Every row belongs to one group in each of 4 separate groupings. Each group adds its own fixed numbers to the row, and there is some noise. The rows also spread widely along 16 directions, which tell nothing about the answers.
In the rows, zero is written as 100.
Some rows, each with its group in each grouping after it:
[149, 96, 108, 94, 89, 76, 111, 89, 94, 104, 79, 100, 73, 102, 92, 108, 58, 88, 94, 86, 92, 84, 94, 93, 76, 50, 70, 87, 130, 79, 93, 118, 111, 111, 93, 66, 90, 112, 80] : z195 z579 (3) X
[127, 99, 73, 94, 81, 122, 74, 120, 103, 81, 113, 89, 129, 115, 115, 109, 98, 76, 91, 101, 94, 119, 111, 122, 91, 76, 75, 91, 91, 85, 109, 109, 113, 130, 134, 105, 77, 60, 85] : z13 z480 (3) Q
[85, 104, 118, 122, 100, 86, 92, 77, 100, 131, 106, 112, 44, 89, 92, 89, 103, 90, 124, 94, 101, 92, 48, 123, 108, 107, 104, 104, 100, 108, 97, 88, 97, 78, 70, 89, 104, 108, 125] : z86 z750 (1) G
[82, 107, 111, 113, 123, 127, 118, 44, 74, 124, 89, 84, 96, 73, 129, 81, 96, 97, 108, 64, 104, 93, 136, 58, 141, 85, 66, 94, 74, 77, 73, 87, 74, 80, 119, 96, 106, 113, 61] : z13 z579 (1) B
[128, 101, 88, 77, 71, 23, 109, 88, 100, 112, 108, 107, 68, 106, 94, 88, 61, 84, 89, 99, 70, 91, 103, 102, 93, 111, 106, 108, 99, 126, 93, 99, 111, 73, 75, 97, 113, 146, 86] : z18 z628 (0) X
[75, 106, 104, 85, 119, 63, 119, 102, 100, 101, 88, 86, 79, 102, 69, 133, 86, 155, 101, 88, 103, 109, 104, 77, 126, 124, 101, 81, 106, 103, 60, 70, 101, 96, 75, 105, 100, 125, 86] : z178 z628 (2) A
[122, 92, 101, 78, 80, 58, 107, 100, 107, 108, 100, 90, 136, 82, 79, 90, 88, 89, 79, 112, 88, 89, 108, 82, 84, 115, 102, 103, 111, 124, 86, 125, 108, 96, 99, 88, 109, 118, 112] : z249 z480 (2) B
[93, 69, 101, 121, 110, 100, 84, 61, 100, 122, 113, 52, 54, 86, 82, 97, 86, 91, 81, 113, 120, 105, 85, 120, 93, 125, 76, 134, 112, 113, 145, 104, 73, 73, 70, 90, 64, 117, 109] : z18 z750 (0) G
[104, 134, 104, 90, 65, 79, 84, 148, 100, 90, 109, 96, 118, 74, 66, 114, 92, 91, 100, 108, 75, 111, 121, 75, 74, 136, 123, 90, 86, 133, 69, 113, 116, 103, 133, 87, 79, 101, 122] : z195 z628 (0) A
[133, 140, 94, 101, 98, 137, 103, 118, 117, 86, 107, 85, 85, 104, 92, 91, 98, 110, 107, 116, 93, 107, 113, 65, 73, 83, 89, 95, 103, 112, 130, 117, 70, 113, 124, 100, 66, 74, 84] : z86 z480 (0) Q
[95, 112, 72, 101, 84, 133, 92, 93, 118, 105, 120, 100, 127, 101, 103, 77, 125, 87, 140, 120, 68, 101, 120, 80, 66, 100, 81, 99, 108, 101, 147, 109, 69, 90, 91, 93, 115, 96, 142] : z178 z480 (0) Q
[62, 121, 77, 84, 95, 137, 99, 92, 113, 98, 108, 120, 150, 74, 90, 106, 119, 71, 157, 93, 85, 87, 95, 97, 119, 119, 98, 117, 98, 76, 93, 89, 99, 105, 136, 70, 123, 89, 117] : z249 z750 (0) Q
[120, 128, 101, 79, 53, 108, 115, 105, 85, 77, 98, 103, 98, 81, 114, 108, 79, 66, 88, 134, 79, 105, 127, 123, 90, 101, 128, 124, 104, 111, 97, 111, 92, 74, 92, 100, 120, 119, 67] : z86 z480 (0) X
[86, 71, 107, 88, 96, 102, 74, 130, 83, 93, 98, 106, 120, 84, 123, 101, 74, 115, 76, 101, 79, 83, 109, 113, 80, 64, 85, 81, 106, 76, 77, 82, 89, 127, 108, 124, 131, 90, 80] : z195 z628 (0) B
[85, 92, 133, 125, 114, 114, 114, 87, 123, 116, 78, 125, 137, 96, 118, 72, 139, 99, 106, 94, 138, 69, 72, 105, 111, 84, 122, 81, 90, 97, 62, 94, 106, 112, 110, 95, 107, 66, 163] : z249 z750 (1) X
[138, 102, 98, 100, 93, 41, 120, 89, 127, 114, 107, 87, 72, 97, 91, 108, 80, 93, 106, 76, 86, 108, 109, 69, 74, 116, 87, 111, 91, 146, 90, 104, 91, 75, 86, 67, 62, 135, 105] : z195 z628 (2) Q
[89, 102, 134, 106, 105, 84, 103, 104, 78, 134, 82, 106, 93, 77, 87, 81, 93, 125, 78, 105, 105, 87, 77, 86, 114, 72, 97, 65, 94, 103, 67, 101, 111, 103, 90, 118, 133, 80, 80] : z195 z628 (3) Q
[86, 70, 89, 80, 104, 21, 111, 86, 128, 103, 96, 122, 110, 120, 109, 72, 88, 110, 91, 87, 86, 62, 96, 121, 107, 108, 120, 101, 104, 106, 83, 79, 80, 98, 75, 110, 123, 127, 143] : z249 z628 (2) G
[88, 88, 133, 113, 111, 81, 98, 65, 95, 138, 85, 110, 83, 72, 99, 39, 79, 84, 90, 85, 115, 59, 86, 86, 105, 92, 96, 95, 107, 100, 89, 112, 80, 94, 112, 95, 115, 97, 132] : z178 z480 (2) B
[83, 106, 101, 100, 114, 73, 85, 131, 139, 104, 115, 104, 131, 94, 73, 105, 121, 131, 90, 116, 94, 97, 69, 100, 100, 116, 114, 92, 78, 139, 85, 85, 100, 123, 111, 110, 90, 84, 126] : z86 z628 (1) G
[155, 111, 87, 80, 80, 98, 102, 101, 85, 134, 113, 159, 89, 100, 97, 90, 95, 45, 148, 99, 90, 74, 34, 104, 95, 71, 118, 85, 105, 101, 78, 113, 120, 84, 108, 80, 166, 89, 98] : z195 z628 (1) Q
[87, 118, 108, 99, 82, 81, 112, 111, 138, 77, 92, 124, 104, 120, 90, 77, 110, 112, 101, 128, 93, 82, 81, 147, 90, 75, 122, 107, 128, 79, 119, 108, 90, 122, 70, 112, 121, 82, 135] : z249 z480 (0) A
[100, 91, 114, 99, 94, 121, 98, 71, 62, 125, 86, 80, 103, 56, 99, 81, 75, 81, 103, 86, 95, 84, 137, 44, 94, 110, 77, 90, 107, 95, 78, 114, 85, 74, 122, 74, 108, 123, 98] : z178 z750 (0) B
[97, 118, 96, 92, 108, 119, 121, 84, 122, 81, 93, 116, 112, 109, 150, 98, 96, 117, 123, 82, 69, 108, 128, 95, 107, 34, 73, 94, 87, 65, 85, 74, 69, 113, 96, 122, 128, 101, 53] : z178 z628 (2) B
[156, 95, 99, 96, 79, 86, 114, 93, 79, 112, 96, 99, 79, 125, 121, 92, 100, 100, 93, 102, 91, 102, 115, 76, 76, 73, 106, 63, 111, 104, 80, 117, 96, 72, 59, 113, 126, 115, 105] : z18 z628 (2) A
[127, 147, 73, 71, 89, 103, 109, 121, 145, 83, 116, 131, 116, 117, 110, 104, 112, 101, 147, 114, 54, 108, 84, 96, 91, 64, 103, 100, 77, 107, 102, 82, 91, 123, 119, 102, 116, 90, 80] : z195 z480 (0) G
[89, 140, 89, 95, 79, 182, 80, 119, 64, 90, 114, 120, 92, 75, 111, 104, 111, 73, 159, 115, 64, 106, 122, 81, 86, 103, 112, 90, 97, 83, 99, 95, 77, 84, 131, 99, 124, 91, 103] : z13 z750 (2) G
[110, 80, 106, 95, 81, 145, 84, 139, 82, 78, 94, 86, 161, 63, 125, 109, 105, 82, 62, 125, 110, 90, 137, 101, 73, 98, 119, 97, 95, 113, 75, 109, 83, 106, 142, 106, 105, 71, 111] : z13 z480 (0) Q
[107, 138, 94, 101, 60, 105, 100, 94, 75, 117, 116, 123, 103, 96, 113, 107, 132, 58, 157, 84, 74, 116, 107, 85, 114, 126, 118, 85, 71, 111, 57, 100, 128, 62, 106, 87, 121, 117, 127] : z13 z579 (1) B
[102, 107, 106, 115, 104, 41, 115, 79, 119, 115, 100, 92, 61, 118, 92, 94, 102, 113, 109, 66, 109, 92, 104, 79, 109, 134, 106, 91, 87, 128, 82, 86, 107, 85, 82, 81, 51, 126, 148] : z18 z579 (1) X
[73, 106, 74, 105, 119, 118, 83, 102, 133, 101, 129, 92, 110, 110, 91, 102, 120, 119, 134, 103, 88, 104, 99, 90, 94, 119, 77, 103, 95, 101, 131, 70, 78, 117, 105, 95, 70, 95, 125] : z86 z480 (2) X
[71, 104, 91, 103, 79, 139, 83, 110, 87, 78, 104, 85, 128, 99, 105, 124, 111, 104, 106, 117, 88, 119, 137, 108, 93, 108, 93, 92, 111, 76, 96, 90, 104, 104, 89, 107, 97, 96, 102] : z86 z750 (2) X
[107, 103, 87, 96, 110, 86, 101, 96, 141, 104, 94, 108, 145, 107, 117, 67, 103, 95, 113, 66, 96, 75, 114, 65, 95, 78, 79, 85, 79, 97, 80, 95, 89, 138, 156, 81, 78, 71, 128] : z195 z480 (0) Q
[65, 122, 135, 138, 115, 75, 113, 59, 110, 133, 79, 89, 61, 90, 77, 61, 91, 119, 99, 79, 106, 99, 90, 93, 129, 75, 64, 101, 100, 79, 105, 108, 103, 99, 83, 96, 93, 89, 94] : z13 z628 (0) Q
[112, 126, 102, 113, 107, 113, 132, 50, 131, 91, 91, 76, 127, 122, 101, 75, 116, 103, 84, 105, 121, 108, 137, 85, 113, 79, 83, 112, 96, 88, 127, 131, 82, 105, 103, 102, 65, 91, 89] : z195 z579 (1) B
[104, 101, 113, 117, 80, 93, 111, 61, 82, 129, 89, 87, 82, 97, 105, 68, 98, 94, 101, 104, 87, 99, 119, 80, 91, 88, 75, 81, 106, 97, 108, 117, 102, 67, 60, 94, 108, 123, 110] : z249 z750 (3) X
[132, 98, 105, 90, 101, 90, 109, 102, 97, 107, 97, 91, 114, 106, 82, 104, 103, 96, 63, 122, 135, 98, 64, 123, 119, 87, 114, 96, 97, 116, 91, 121, 121, 110, 102, 113, 102, 69, 79] : z249 z579 (3) Q
[102, 66, 80, 76, 103, 91, 105, 82, 74, 105, 105, 66, 119, 110, 109, 124, 101, 113, 63, 117, 119, 111, 115, 110, 123, 124, 100, 87, 93, 111, 87, 85, 93, 79, 70, 125, 115, 120, 80] : z178 z480 (3) A
[52, 119, 117, 119, 107, 100, 95, 75, 110, 109, 90, 75, 101, 67, 82, 108, 97, 107, 103, 94, 89, 115, 103, 109, 119, 89, 63, 115, 93, 85, 99, 92, 100, 106, 90, 88, 90, 103, 90] : z178 z579 (0) G
[96, 121, 124, 127, 63, 104, 95, 103, 73, 114, 93, 80, 75, 76, 126, 87, 108, 74, 110, 81, 90, 118, 136, 84, 90, 122, 98, 90, 70, 126, 71, 105, 104, 67, 99, 94, 70, 100, 133] : z249 z480 (0) Q

New rows, each followed by its group in each grouping:
[97, 93, 98, 85, 68, 55, 88, 129, 121, 80, 107, 104, 90, 107, 86, 112, 83, 103, 98, 108, 86, 96, 98, 130, 70, 128, 126, 111, 115, 118, 93, 92, 103, 102, 87, 98, 90, 117, 141] : z178 z750 (0) B
[114, 89, 91, 106, 70, 90, 87, 114, 105, 113, 111, 97, 114, 94, 105, 131, 125, 69, 132, 90, 91, 120, 90, 110, 73, 124, 96, 95, 97, 125, 75, 96, 121, 78, 80, 70, 97, 109, 156] : z178 z480 (2) Q
[172, 91, 58, 86, 68, 115, 104, 92, 104, 86, 113, 98, 111, 147, 159, 96, 106, 72, 117, 90, 78, 109, 140, 82, 64, 63, 86, 78, 90, 96, 101, 104, 86, 87, 93, 102, 98, 101, 104] : z18 z750 (0) Q
[118, 117, 104, 112, 97, 96, 106, 113, 106, 105, 96, 101, 76, 111, 111, 128, 109, 109, 137, 71, 88, 127, 84, 95, 97, 75, 76, 79, 90, 96, 64, 85, 118, 100, 82, 90, 90, 91, 94] : z249 z628 (2) Q
[106, 106, 63, 72, 100, 141, 80, 113, 102, 90, 136, 116, 104, 98, 123, 91, 91, 84, 120, 124, 70, 82, 101, 106, 84, 91, 98, 110, 92, 99, 134, 75, 59, 106, 124, 116, 124, 98, 71] : z86 z480 (0) X
[108, 57, 108, 116, 91, 125, 87, 96, 79, 108, 96, 47, 125, 63, 126, 114, 98, 75, 67, 89, 122, 107, 138, 88, 76, 119, 81, 106, 84, 122, 77, 105, 86, 79, 113, 82, 60, 98, 114] : z249 z750 (0) Q
[58, 79, 97, 95, 140, 77, 82, 73, 107, 138, 119, 100, 100, 69, 67, 82, 84, 111, 107, 81, 102, 60, 60, 91, 124, 115, 69, 105, 101, 95, 107, 80, 85, 116, 114, 90, 111, 105, 100] : z249 z579 (1) B
[113, 160, 115, 110, 72, 131, 115, 103, 104, 101, 99, 128, 95, 101, 103, 69, 127, 85, 141, 119, 86, 98, 115, 67, 82, 101, 137, 84, 94, 115, 93, 118, 94, 80, 108, 97, 105, 93, 136] : z86 z750 (2) X
[100, 98, 97, 83, 127, 109, 96, 98, 102, 99, 100, 86, 88, 91, 71, 99, 63, 124, 92, 96, 108, 83, 95, 74, 105, 93, 75, 98, 121, 83, 105, 98, 85, 128, 129, 99, 83, 90, 61] : z249 z750 (2) B
[111, 96, 77, 95, 93, 88, 105, 58, 97, 105, 111, 63, 88, 125, 125, 105, 86, 113, 96, 83, 77, 133, 139, 89, 116, 80, 46, 94, 82, 84, 107, 86, 98, 88, 78, 115, 83, 128, 39] : z13 z750 (3) B
[112, 126, 82, 95, 94, 106, 82, 118, 112, 88, 112, 90, 108, 116, 88, 102, 84, 117, 99, 110, 69, 119, 114, 89, 87, 62, 59, 82, 99, 80, 116, 102, 117, 136, 111, 114, 86, 80, 60] : z18 z628 (0) X
[86, 104, 80, 80, 114, 111, 89, 121, 111, 67, 111, 79, 127, 126, 104, 91, 90, 126, 55, 116, 123, 98, 133, 104, 118, 109, 110, 94, 78, 103, 108, 84, 73, 139, 149, 143, 62, 64, 82] : z195 z480 (0) A
[94, 133, 86, 86, 69, 88, 112, 78, 101, 98, 92, 117, 100, 102, 74, 110, 86, 86, 137, 107, 69, 103, 105, 101, 100, 91, 88, 97, 129, 69, 98, 111, 125, 92, 74, 74, 130, 124, 89] : z178 z750 (1) X
[121, 87, 122, 90, 116, 120, 114, 108, 109, 90, 88, 98, 125, 80, 109, 96, 91, 101, 61, 117, 138, 80, 100, 100, 103, 90, 128, 110, 97, 120, 78, 104, 74, 106, 137, 113, 101, 80, 90] : z178 z628 (0) B
[93, 81, 112, 114, 73, 80, 80, 97, 100, 92, 108, 87, 64, 100, 155, 83, 79, 82, 72, 91, 89, 104, 112, 155, 86, 88, 94, 118, 81, 107, 103, 82, 78, 91, 80, 127, 85, 107, 95] : z86 z480 (0) B
[131, 104, 123, 102, 91, 112, 91, 111, 98, 115, 94, 93, 126, 56, 47, 104, 98, 65, 75, 129, 139, 90, 63, 95, 93, 117, 121, 108, 112, 127, 89, 141, 133, 106, 142, 65, 81, 73, 115] : z18 z750 (3) X
[84, 120, 87, 104, 89, 94, 86, 100, 103, 91, 103, 106, 119, 141, 108, 69, 113, 103, 113, 78, 100, 108, 133, 91, 121, 115, 98, 68, 82, 84, 92, 99, 111, 124, 139, 122, 65, 73, 134] : z195 z628 (3) B
[90, 116, 102, 108, 97, 87, 96, 84, 104, 110, 84, 95, 111, 119, 84, 81, 106, 121, 103, 95, 89, 108, 107, 80, 111, 72, 72, 66, 107, 70, 84, 112, 126, 121, 89, 106, 103, 82, 109] : z18 z750 (2) G
[100, 107, 94, 109, 118, 103, 110, 78, 135, 109, 111, 77, 100, 94, 107, 119, 108, 116, 120, 87, 91, 119, 103, 76, 101, 91, 64, 107, 80, 110, 96, 72, 90, 100, 90, 86, 70, 115, 72] : z86 z750 (2) X
[119, 84, 69, 85, 95, 57, 107, 81, 121, 100, 113, 108, 103, 144, 105, 101, 109, 100, 103, 103, 98, 98, 83, 127, 110, 108, 110, 101, 103, 105, 103, 90, 102, 88, 65, 108, 110, 117, 123] : z18 z628 (1) G
[94, 110, 116, 110, 105, 99, 127, 71, 98, 111, 89, 100, 60, 106, 116, 60, 98, 111, 97, 110, 108, 84, 108, 100, 119, 88, 111, 105, 98, 102, 113, 97, 65, 75, 76, 119, 116, 103, 97] : z13 z480 (0) Q
[74, 64, 126, 102, 89, 56, 103, 105, 106, 99, 85, 111, 102, 81, 118, 108, 89, 104, 63, 99, 108, 83, 79, 162, 105, 90, 123, 115, 108, 102, 64, 80, 93, 92, 58, 112, 135, 106, 108] : z86 z628 (2) Q
[118, 82, 93, 100, 96, 82, 87, 96, 93, 125, 104, 86, 141, 95, 113, 92, 111, 89, 92, 74, 102, 98, 114, 62, 99, 108, 81, 60, 65, 118, 56, 97, 114, 107, 132, 91, 84, 94, 126] : z195 z480 (3) A
[132, 116, 103, 88, 81, 68, 136, 94, 125, 94, 91, 103, 122, 96, 87, 106, 103, 87, 102, 109, 98, 99, 126, 75, 85, 127, 130, 111, 105, 138, 80, 118, 98, 73, 95, 73, 93, 132, 132] : z178 z628 (2) X
[126, 112, 81, 80, 91, 61, 126, 49, 119, 117, 100, 106, 115, 116, 86, 78, 96, 79, 94, 122, 86, 102, 88, 112, 119, 82, 94, 117, 101, 103, 121, 124, 101, 82, 77, 95, 128, 120, 73] : z195 z628 (3) G
[128, 71, 82, 98, 79, 48, 88, 98, 95, 119, 102, 101, 82, 151, 122, 87, 109, 99, 114, 83, 84, 102, 93, 106, 85, 104, 90, 60, 105, 108, 81, 95, 120, 91, 56, 105, 97, 112, 161] : z249 z480 (2) G
[120, 97, 138, 127, 86, 62, 127, 73, 118, 108, 72, 116, 97, 119, 134, 76, 118, 97, 91, 70, 120, 84, 94, 112, 106, 65, 112, 82, 95, 94, 53, 111, 107, 96, 79, 95, 98, 97, 143] : z86 z579 (1) B
[97, 135, 128, 125, 94, 116, 134, 77, 119, 93, 74, 80, 78, 93, 107, 105, 104, 128, 110, 98, 89, 124, 124, 83, 91, 52, 73, 98, 112, 81, 97, 108, 83, 94, 56, 93, 92, 101, 68] : z86 z750 (2) Q
[90, 93, 90, 88, 109, 105, 80, 106, 110, 117, 122, 111, 113, 81, 77, 87, 96, 88, 103, 124, 98, 79, 74, 104, 91, 114, 105, 108, 104, 117, 123, 92, 89, 105, 114, 100, 115, 96, 117] : z178 z480 (2) X
[139, 117, 79, 108, 97, 118, 95, 76, 105, 111, 101, 69, 105, 126, 94, 90, 114, 90, 114, 97, 103, 123, 115, 61, 100, 98, 63, 83, 97, 101, 110, 124, 104, 100, 115, 82, 57, 90, 108] : z86 z480 (0) G
[120, 97, 65, 83, 89, 120, 94, 110, 125, 85, 133, 110, 137, 111, 117, 91, 108, 82, 100, 136, 76, 91, 119, 108, 63, 99, 115, 116, 101, 116, 141, 100, 61, 95, 99, 115, 112, 105, 106] : z86 z628 (2) X
[92, 94, 89, 93, 104, 106, 93, 82, 84, 124, 117, 92, 117, 108, 112, 105, 126, 114, 104, 103, 101, 114, 85, 95, 131, 106, 88, 76, 79, 103, 77, 80, 118, 89, 81, 127, 131, 97, 83] : z18 z480 (1) B
[144, 81, 93, 87, 108, 71, 89, 94, 108, 113, 93, 73, 121, 85, 93, 113, 69, 80, 69, 82, 106, 106, 97, 84, 101, 88, 65, 97, 85, 120, 67, 112, 117, 118, 139, 75, 68, 95, 72] : z178 z480 (2) G
[48, 97, 92, 91, 109, 114, 71, 142, 108, 80, 116, 87, 126, 58, 69, 147, 89, 119, 99, 104, 86, 108, 98, 113, 95, 128, 90, 116, 107, 99, 95, 72, 88, 125, 120, 93, 92, 89, 84] : z86 z628 (2) Q
[98, 127, 102, 100, 100, 100, 100, 113, 121, 102, 101, 122, 105, 104, 94, 52, 106, 112, 116, 113, 76, 75, 115, 65, 77, 91, 116, 83, 95, 112, 112, 107, 66, 109, 123, 109, 99, 86, 142] : z195 z628 (0) G
[142, 115, 85, 74, 59, 66, 115, 98, 108, 112, 105, 139, 107, 118, 103, 87, 105, 77, 142, 106, 57, 88, 87, 91, 85, 81, 108, 87, 114, 99, 83, 113, 117, 84, 81, 87, 159, 123, 116] : z13 z480 (0) B
[87, 105, 111, 103, 128, 133, 103, 79, 90, 106, 74, 96, 98, 119, 104, 66, 104, 127, 89, 108, 129, 85, 106, 81, 130, 75, 99, 68, 103, 78, 90, 100, 84, 117, 116, 127, 102, 66, 103] : z178 z750 (0) G
[142, 111, 83, 86, 80, 119, 83, 129, 95, 103, 112, 86, 126, 105, 95, 123, 116, 98, 104, 132, 77, 128, 95, 85, 74, 84, 85, 76, 91, 120, 92, 111, 120, 109, 102, 102, 103, 86, 85] : z195 z480 (0) G
[107, 95, 114, 120, 102, 107, 108, 94, 110, 137, 113, 98, 141, 71, 115, 109, 155, 96, 118, 101, 98, 100, 78, 78, 90, 98, 103, 81, 63, 135, 64, 91, 98, 78, 80, 91, 122, 101, 142] : z249 z579 (1) A
[100, 102, 117, 114, 93, 57, 102, 81, 94, 102, 74, 92, 65, 114, 111, 86, 73, 89, 101, 41, 115, 99, 116, 99, 128, 107, 79, 94, 96, 82, 53, 98, 123, 104, 119, 83, 52, 102, 114] : z249 z628 (0) B
[99, 90, 97, 102, 90, 138, 73, 98, 93, 116, 119, 87, 138, 70, 86, 94, 110, 59, 100, 120, 118, 98, 90, 102, 89, 123, 98, 116, 94, 110, 107, 116, 105, 98, 139, 88, 93, 81, 115] : z195 z750 (0) B
[131, 102, 65, 75, 84, 105, 126, 68, 105, 95, 116, 113, 89, 123, 117, 100, 104, 70, 132, 108, 92, 96, 110, 108, 100, 108, 122, 123, 111, 101, 115, 99, 74, 58, 80, 89, 125, 127, 96] : z13 z750 (2) Q
[145, 95, 72, 88, 101, 104, 113, 71, 81, 114, 118, 69, 60, 128, 136, 107, 94, 106, 124, 69, 91, 122, 139, 46, 102, 119, 75, 78, 72, 122, 91, 79, 79, 64, 97, 104, 60, 137, 75] : z249 z750 (3) B
